The groups are shells around one centre, one inside the other: the same stretched ball of 7 dimensions in 6 sizes.
In the rows, zero is written as 128.
Some rows, each with its group after it:
[113 126  76 150 153 117  89 140 149 115 115] : gasur
[159 135  81 134 128 121 137 147 141 158 150] : nol
[188 136 100 125 134 135 138 165 146 151 145] : maka
[198 136  97 161 148 163 120 174 121 148 135] : gava
[202 132 140 183 146 132 148 171 181  99 130] : gasur
[178 132 105 172 138 119 150 149 170 118 140] : fegit
[143  99  88 150 126 135 126 175 176 125 103] : gava
[163 135 101  92 148 140 106 181 152 146 132] : maka
[175 123  46 124 160 161 133 170 167 138 129] : gava
[ 94 131  89 177 126 126 115 168 127 163 154] : gava
[141 121 115 184 116 150 131 196 130 166 144] : fegit
[175 132  81 168 160 167 130 184 152 134 137] : fegit
[128 128  75 144 140 114 138 152 178 130 143] : mube
[118 120  67  91 148 108 108 148 189 118 116] : gava
[120 141  89 108 164 116  93 155 166 119 133] : gava
[138 110  86 162 154 138 115 171 185 100 103] : mube
[119 116 111 150 146 119  92 165 169 103 103] : gasur
[152 142 120 168 136 143 129 186 135 155 158] : maka
[172 116 126 123 131 107 120 155 183 104 104] : nol
[106 123  87 163 136 119 124 165 169 130 137] : mube
[199 135  94 115 140 145 116 161 127 152 131] : nol
[137 113  65 134 125 149 117 175 133 168 127] : nol
[168 150 127 138 153 103 113 139 158 109 139] : gava
[148 109  51 105 145 151 112 172 162 143 110] : nol
[176 127 141 158 139 105 127 152 183  91 115] : maka
[153 147  99 130 156 122 120 157 160 128 148] : mube
[132 139  96 176 133 129 139 169 145 154 163] : fegit
[167 140 116 174 134 144 118 172 115 155 148] : maka
[143 111  64 123 149 114 123 141 196 101 105] : maka
[135 134  36 109 147 139 113 150 132 167 145] : nol
[192 146 111 137 148 147 113 168 121 149 143] : fegit
[169 134 107 176 129 150 150 187 141 161 158] : fegit
[148 124  52  75 161 132 105 155 175 128 116] : nol
[187 103  92 147 149 149 132 177 195  99  94] : fegit
[147 122  53 138 133 152 111 161 115 170 132] : gasur
[184 121 105 152 163 138 123 166 191  87 105] : mube
[139 133  46  95 147 120 101 130 135 150 132] : gasur
[118 111  98 156 129 128 119 178 170 130 120] : maka
[141 133  56 142 161 113 125 126 177 107 131] : gava
[150 118 110 144 155 164  97 206 158 125 110] : gasur
[117 127  49 177 147 170 124 189 128 172 153] : gava
[164 129  70  66 156 134 101 160 162 136 118] : nol
[163 127 150 141 145 116 100 169 171  96 107] : gasur
[170 131  99 160 134 133 122 154 131 143 134] : mube
[130 113 103 158 129 140 108 182 147 140 117] : mube
[150 119 103 196 140 125 132 155 171 105 120] : maka
[199 132 132 113 150 142 110 182 160 121 116] : fegit
[163 129  77 112 158 130 140 166 201 115 133] : gasur
[116 111  67 152 130 172 108 205 124 179 130] : gasur
[146 120 124 143 137 135 117 189 170 126 121] : mube
[177 116 127 167 129 125 129 163 165 112 112] : mube
[134 116 113 143 134 141 103 189 150 138 116] : maka
[ 98 120  74 156 150 143 109 183 164 135 131] : nol
[144 136  72 152 161 168 116 191 141 152 147] : fegit
[129 130  49 122 133 132 128 155 140 170 151] : nol
[148 118  81 142 124 155 116 182 123 172 131] : maka
[169 129 130 208 150 148 126 183 157 110 128] : gasur
[149 145 130 178 131 121 122 161 127 145 154] : gava
[150 135  58 122 147 164 118 183 126 177 151] : mube
[151 142  80 111 136 126 127 157 138 166 158] : fegit

New rows, each followed by its group:
[199 137 118 131 151 133 134 167 171 117 133] : mube
[193 143 126 136 148 127 113 156 143 123 130] : maka
[217 132 127 140 159 118 136 149 196  79 113] : gasur
[125 132  75 165 128 156 116 182 105 187 156] : maka
[192 112 125 172 147 158 134 197 183 105 107] : fegit
[196 138 119 168 155 165 136 196 154 132 142] : gasur
[121 135 116 146 132 111 110 162 147 138 141] : maka
[182 118 104 178 142 154 152 188 178 123 129] : mube
[119 124 106 146 145 133 109 185 167 128 129] : maka
[175 132  61  97 159 114 110 121 165 111 115] : gasur
[136 132  66 153 157 168 117 192 142 155 145] : maka
[153 113  88 157 160 135 128 169 204  88 106] : maka
[153 117 110 141 144 112 101 146 171  96  97] : fegit
[181 127  64 138 143 154 116 157 124 153 127] : gasur
[177 116 107 139 156 139 133 181 205  94 108] : maka
[163 107 114 138 136 147 123 196 180 122 106] : fegit
[163 114  94 166 160 142 120 170 189  90 102] : maka
[133 132  90 126 142 108 136 155 187 125 143] : nol
[110 134  72 132 133 124 105 154 123 167 148] : maka
[122 117  91 159 148 132  97 166 159 115 110] : maka
[135 139 109 164 140 112 108 144 138 128 138] : maka
[118 108  72 172 128 136 137 174 170 139 127] : fegit
[128 143 103 156 137 112 126 155 149 141 156] : maka
[132 129 102 119 146  83 117 129 196  93 120] : nol
[172 135 129 134 149  90 127 134 197  82 120] : nol
[167 151 141 143 146 113 109 156 144 123 143] : gasur
[150 114  59 127 149 128 113 144 170 115 106] : maka
[152 128  94 108 168 137  85 167 164 109 106] : nol
[127 139  68 133 165 132  96 151 147 128 134] : maka
[115 145  72 134 151 131 108 161 136 156 158] : maka
[174 138  93 141 153 175 111 197 120 164 143] : maka
[157 134  99 102 163 114  92 144 169 102 111] : mube
[181 137 145 146 130 120 136 174 161 130 142] : gava
[191 137  98 149 143 166 122 185 117 164 144] : maka
[147 112  93 178 124 128 132 159 155 131 121] : fegit
[141 121 113 172 128 178 111 222 115 177 138] : gasur
[178 137  78 106 153 124 102 134 139 129 122] : nol
[139 144  76 155 160 141 114 162 140 141 151] : maka
[158 111  69 173 154 132 139 151 198  92 110] : gava
[156 118  49 103 154 131 121 148 180 122 114] : maka
[108 134  60 151 124 135 122 163 114 187 164] : gasur
[164 125 136 154 132 136 131 192 167 131 131] : maka
[179 118  72 110 147 154 133 182 173 139 123] : maka
[190 117 101 171 140 175 155 211 169 143 134] : gasur
[157 119  69 102 139 122 116 147 163 133 116] : mube
[118 138 101 139 144 119  90 156 133 138 135] : maka
[161 123 139 159 127 143 112 193 139 141 123] : fegit
[154 108 103 201 148 144 126 175 179  96 104] : gava
[148 104  84 181 129 176 130 209 146 156 122] : nol
[105 135  73 133 142 114 118 152 157 145 150] : maka
